The rows come from 5 hidden closed curves, with some noise, and rows from the same curve form a group. Each curve winds through 8 dimensions. The rows are also pushed far along 5 directions, which tell nothing about the answers.
(in the rows, 128 means zero)
Known rows, each followed by its group:
[134 132 128 122 106 164 124 141 130 125 105 113 115 164 157 120 130 110
 119]
E
[145 131 126 167 145 138 111 127 140 119 100 121 134 127 138 115 129 139
 140]
Q
[ 75 193  67  75 167 100 123 137 138 133 132 164  93 117 140  74 126 123
 144]
G
[179  81 150 128 108 122 155 115 114 143 143 133  95 136  89 152 128 137
 169]
Q
[134 134 127 141 104 146 148 139 112 127  95 133 165 130 140 139 151 120
 117]
E
[160 133 157 155  72 184  72 132 174 100  86 122 151 124 177  91 102 137
  89]
Q
[181 103 132  43 111  70 171 147 100 162 163 156  57 132  90 105  94 124
 171]
E
[145 137  74  69 123  66 187 135  90 149 151 155  82 134  93 116 115 113
 151]
G
[193 112 151 142  60 150 143 160 113 157 105 110 131 138 128 103  89 144
 131]
V
[110 131 126 127 105 152 100 140 140 144 140 134 149 105 154 120 169 153
 156]
Q
[140 147 139 166 134 115 123 126 118  97 102  72 109 133 119 126  79 104
  83]
S
[142  67 140 132 102 161 172 117  83 141 133 148 179 143  99 203 188 143
 154]
E
[148 124 107 120 129 116 145 177  76 158 136  89 125 155 118  81 111 146
 164]
G
[132 120 162 136  33 225  97 138 192 163 102 205 163  92 194 135 183 146
 150]
G
[153 129 127 179  99 141 117 136 130 137 114  72 150 139 140 119 116 130
 104]
S
[ 71 153 102 149 178 111 134 129 104 110 148 103 151 142 114 145 109 137
 108]
V
[117 167 137 192 108 204  71 179 149 127  61  88 198 129 199 100  94 139
  66]
S
[ 93 146 116 134 137 136 140 138 118 132 134 171 114 105 116 122 140 148
 189]
V
[ 87 112 106  83 195  87 216 177  13 161 170 134 108 163  58 161 116 131
 200]
S
[125 168 118  98  89 173  57 163 173 142  89 186 152  71 187  38 125 161
 141]
S
[ 91 135  95  81 135 154 148 160  90 133 134 178 110 151 123 103 122 146
 184]
E
[106 122 133 142 157 152  92 114 136 113 131 112 155 138 125 138 111 154
 103]
E
[156 116 142 140 133 112 114 117 135 143 125 109  96 106 108 123 104 118
 123]
E
[ 98 134 108 119 205  54 133 131  64 100 168  57  94 140  64 118  52 124
 106]
Q
[188 132 135 139  57 139 101 127 167 137  95 134 140  89 156  97 121 127
  99]
E
[102 146 121 148 151 108 120 102 147 100 135 120 139 122 129 151 119 123
  90]
V
[150 145 118 113  97 140 144 179 101 158  88 135 132 125 141  96  94 120
 124]
E
[145 109 102  97 124 105 143 128 117 159 155 165  88 112  97 114 127 146
 183]
Q
[177 105 155 140 109 132 193 159  73 152 102 107  98 168  99 142 113 109
 164]
E
[ 90 161  93 132 201  92 129 156  74 122 124  59 138 147 115 111 109 120
 112]
G
[180  66 163 117 123 121 165 109  95 149 131 104 130 150  81 191 127 114
 106]
G
[130 159  86  95 181  47  98  72 183  88 145 141  85  99 127 107 103 101
  74]
Q
[182 131 114  83  27 150 134 172 135 168 108 176 144 106 170  85 130 140
 136]
V
[144 111 142 103 104 116 145 138 100 138 146 135 115 116 101 131 124 139
 159]
G
[143 116 120 117 121 101 207 128  78 142 133 159  94 136  78 165 141 122
 186]
V
[124 143 124 138  85 153 136 120 146 139 112 153 148 107 138 152 150 130
 119]
G
[150 149 121 107 165  67 112 126 132  75 131 115  92 132 113  78  42 132
  98]
V
[122 155 126 121 120 143 122 163 126 164 104 121 148 118 156 109 142 125
 126]
S
[ 42 175  93  96 149 106  77 110 181 130 163 173 136  45 165 123 198 112
 127]
S
[115 135 142 145 104 140 145 140 111 101 119 154 157 114 131 139 129 137
 135]
V
[113 118  99  76 184  78 170 140  66 163 166 137  60 134  60 115 120 130
 207]
G
[127 124 131 119 149 109 109  84 146  92 130 135 121 105 113 132 163 125
 135]
E
[194 140 149 113  18 137 162 185 113 139  94 138 135 125 164  91 123 125
 144]
V
[135 126 131  95 123  74 154  96 147  87 169 170  89 132 111 128 103 124
 127]
V
[ 90 151  87 140 160 127 118 164  89 144 148 108 122 137 108  79  62 170
 153]
E
[184  86 191 177 134  96 129  89 124  98 120  70 137 117  91 179 130 110
  92]
V
[ 89 123 125 112 184 108 104  50 174 125 146 148 115  82 112 184 216  94
 117]
V
[ 82 125  88 134  80 195 140 118 164 148 128 226 188 117 179 164 223 139
 154]
Q
[139 150 100 123  65 135 119 141 165 146 136 155 117 115 168  93 116 128
 122]
S
[ 98 154 119 176 186 111  45  96 172 100 124  80 123  75 142 115 145 125
 110]
V
[156 120 100  87  68 150 156 163 113 148 122 175 114 153 150  94 114 134
 156]
G
[104 106 140 129 180 139 123 109 114 138 128 140 156 108  94 162 161 140
 141]
S
[ 69 116 131 172 146 175 128 139  97 120 128  99 192 142 148 181 215 134
 153]
V
[121 137 136 131 144 124 119 132 129 128 134 113 121 129 128 121 142 141
 154]
Q
[182 119 129  93  80  93 153 123 135 115 137 141  61 139 125  97 116 108
 153]
E
[128 139 113 130 177 149 153 181  38 147  91  66 109 192  85  94  56 148
 154]
Q
[126 123 134 140 149 122 139 159  84 130 123 116 105 129 100 113  80 131
 157]
E
[105 134 132 134 119 152 110 171 118 119 123 134 174 123 164 114 108 144
 112]
G
[ 86 111 126 152  92 217 149 151 115 193 114 157 178 131 148 192 182 129
 143]
Q
[ 76 135 132 104 107 147 155 111 161 139 162 222 149 108 150 163 226 141
 184]
Q
[139 127 130  94 126 117  94  72 190 116 130 169 119  92 130 124 156 124
 101]
S
[129  79 151 155 117 187 124 130 120 140 129 120 212 159 144 178 179 158
 119]
S
[185 172  95  80 104  79 101 128 184 112 105 156  71 105 159  48  56 113
  89]
Q
[148 164 126 137 115 104 105 117 161 121 111 103 137 110 143  96 113 127
  83]
G
[114 150  90 124 146 103 161 153  79 152 125 105 125 133 101 122 101 120
 121]
S
[178  88 186 109  78 111 202 131 105 132 136 156 119 148 101 172 120 107
 131]
Q
[ 90 138  77  93 174 125 130 122 115 167 142 146 120 124 107 129 140 132
 138]
V
[120 143 125 120 134 131 122 143 137 146 129 135  88 130 133 100 109 128
 155]
S
[ 75 148 108 118 133 144 134 163 110 143 131 152 187 120 157 142 153 134
 118]
G
[143 110 137 120 123 164 121 122 142 170 109 141 132 130 131 140 161 131
 141]
S
[121 101 135 110 106 139 165 168  85 155 164 150 132 148 116 134 133 164
 196]
E
[118 138 150 148 210  95 104 117 112  93 114  81 116 121  89 119  77 125
 106]
S
[166  93 141 141 101 133 161 166  78 121 129 107 146 168 121 128  87 140
 133]
G
[105 155 103 152 130 108 134 119 125 110 134 124 124 114 118 130 127 132
 130]
G
[157 137 164 125  74 161 126 150 156 146  99 146 127 125 160 129 104 120
 105]
Q

New rows. What belongs after each?
[163 144  99  83 107  68 188 142 103 145 141 152  69 134 101 108 102 118
 161]
V
[124 121 116 103 104 170 110 130 144 154 131 151 121 137 147 124 138 140
 141]
E
[102 179 101 166 159 138  93 161 107 109  79  72 155 118 143  78  91 123
  95]
E
[216  93 205 121  13 159  90  78 247 105 123 180 124 109 186 144 161 129
  99]
E
[139 116 116 113 125  89 154 111 117 117 146 120  99 139 112 147 120  95
 105]
E
[ 82 163  96 134 193  93  98 174  83 129 146  58 120 127 119  83  51 130
 104]
E
[101  86 131 120 143 172 146 120 100 137 132 148 184 159 125 196 199 135
 139]
V
[145 131 161 104 117 116 117 116 143 113 113 137 129  98 129 118 141 108
 108]
V
[ 67 144 101 153 150 150  91 138 133 142 140 139 159  81 151 133 188 150
 169]
V
[139  94 158 109  62 151 143 127 155 144 165 188 139 121 149 158 178 149
 171]
E
[165 111 134 120 127 109 142 129 113 155 132 118 130 129  98 122 100 139
 121]
G
[138 118 151 147  86 214 123 212  94 160  81 129 167 150 174 115 119 150
 162]
S
[163  91 143 126 135 137 128 118 118 111 117 116 131 160 117 151  91 126
  93]
S
[170 116 153 146 111 134 152 137 115 126 111 138  96 142 107 121 102 141
 171]
V
[104 100 119  45  82 151 166 131 129 154 157 241 165 118 150 162 225 137
 178]
V
[130 112 139 124 103 143 121 119 129 125 135 132 151 119 127 147 132 138
 112]
G
[ 47 177 104 146 166 132  78 119 179 102 134 148 130  89 181 120 175 110
 129]
G
[171 119 140 143 103 130 146 123 115 109 110 102  80 154 113 123 107 119
 147]
G
[ 97 122 106  58 122 120 122 135 140 131 177 194 130 117 149 116 158 145
 159]
S
[142 126 127 162  84 170 139 161 110 128 102 109 123 161 150 117 106 123
 135]
E
[145 132 124 102  90 111 190 184  67 136 142 131 122 168 112  93  81 146
 161]
V
[ 90 141 128 138 127 133  98  92 165 103 148 138 119  95 134 145 165 128
 135]
G
[164  98 146 113 149  49 145  56 150 123 173 118  78 107  63 160 118 104
 103]
V
[ 85 154  92 101 172 102 138 131 105 107 141 140 139 139 118 109 132 134
 136]
Q
[122 122 133 134 155 110 116 128 129 107 136 117 142 126 134 135 104 117
  90]
G
[152 102 136 107  91 125 150 127 110 135 142 146 139 124 111 135 129 133
 130]
V
[129 144 117 112  59 146 104 180 146 147 143 167 144 100 174  73  92 162
 139]
E
[ 92 130 123 163 180 134 147 119 107 131 136 120 132 146  92 166 116 144
 141]
V
[135 136 133 156 119 143  90 123 155 134 107 126 129  85 136 108 119 130
 117]
E
[129  87 160 146 204  76 152  62 115  98 154  95 144 135  72 210 186 114
 119]
Q
[155  79 156  74  48 129 194 130 112 167 169 210 131 112 105 177 184 144
 188]
G
[ 78 173 114 119 114 122 109 138 156 112 142 162 147  90 167 108 163 139
 144]
G
[155 131 142 171  90 169 113 131 158 156  93 111 128 125 159 125 165 124
 144]
G
[182 107 111  77  90  97 141 131 119 128 138 152  95 124 123 101 123 128
 150]
V
[129 122 152 178 177 156 103 137 105 119  80  71 163 137 119 129 110 124
  99]
Q
[146 103 128 158 163 125 154 141  79 123 113  80 136 177 106 153  86 115
 103]
G
[100 146  88  84 138 113 147 145  95 124 131 149 147 127 129 115 154 129
 139]
E
[144 113 151 103  69 159 104  84 223 128 133 195 134 105 189 154 226 114
 129]
V
[ 70 137 103 119 179 104 115 140 109 139 163 120 136 104 116 137 111 124
 116]
E
[100 153  69  99 119 113 153 134 117 150 141 158 120 119 132 126 155 120
 145]
G
[209 105 152 155 124  89 135 127 107 128 107  64 125 130 100 118  84 118
  93]
S
[123 110 121 156 132 174 152 150  86 165 121 114 123 159 107 149 132 150
 181]
Q
[138 103 125 149 110 120 145 117 112 121 145 123 130 121 107 145 142 134
 149]
E
[169 153 130 142 115 110 105 127 151 119  97 107  86 105 132  67 103 120
 135]
E
[111 142 150 111 127  98 134 121 144 113 144 147 125 105 133 131 128 105
 111]
Q
[125 111 139 134 136 137 121  92 135 100 125 137 145 119 118 152 183 133
 141]
E
[135 126 122  99  58 176 138 117 190 163 128 224 128 122 171 124 189 137
 164]
G
[113 145 115 111 163 111  96 130 134 111 128 104 112 125 142  99 144 123
 136]
V
[131 101 151 104 137 115 121 117 131 119 150 154 118 111 112 148 119 132
 133]
E
[143 105 199 174 133 145 105  80 161 101 107  83 158 121 126 178 163 100
  72]
V
[126 121 101 153 197  89 116  89 130 110 128 110 126 117 105 141 150 120
 124]
Q
[129 116 151 148  96 184 104 110 161  98  99 123 150 149 174 158 175 107
 100]
E
[252  60 210 124  54  91 148  60 187  90 134 158  82 116 113 166 151 105
 129]
V
[ 99 120 113 125 142 116 121 127 102 123 153 121 156 108 110 135 141 137
 129]
V
[ 68 123  73 131 173 136 128 121 112 168 173 132 138 132 110 152 159 154
 160]
V
[133 126 123  68 127  89 130 130 130 127 174 163  91 122 112  97 110 151
 164]
E
[139 160 112  65 114  52 114 128 166 124 172 145  71  99 144  76  89 114
 110]
E
[146 108 135 173 148 114 144 127  96 145 120  76 167 130 101 161 125 126
  99]
S
[132 132 132 160 159 126  80  73 169 113 107  71 129 112 129 162 134  93
  46]
G
[122 155 139 136 135 130 101 124 166 111 118 143 114 110 150  94 131 138
 146]
Q
[131 162 108 140 117 118 131 140 128 127 114 114 112 124 138 110 114 122
 129]
V
[141 108 128  96 104 129 128 110 135 116 134 161 125 115 125 129 150 122
 131]
V
[ 57 178  94  98 122 156 112 162 137 123 131 186 162 109 171  73 156 154
 159]
Q
[124 141 121 179 123 159 109 156 111 109 101  69 120 157 147 104  89 120
 118]
E
[ 88 117 125  82 113 146 178 141 104 173 147 198 183 118 131 172 223 136
 171]
Q
[175  98 129 119 113 136 147  97 138 141 114 143 114 148 110 172 117 118
 104]
Q
[135 142 110 102 150 113 112 107 158 150 110 142 102 102 128 119 131 102
 106]
Q
[139 146 140 138 122 116 125 136 127 120 106 140 123  88 124 115 121 130
 143]
V
[132 118 126 125 196 106 117  89 106 113 120  82 120 141  77 137 111 125
  99]
S
[139 134 143 154 125 115 137 123 130 101 130  90 131 157 125 133  89 124
  92]
V
[ 50 163 106 132 124 172  70 132 191 106 153 203 166  92 194 104 161 167
 149]
V
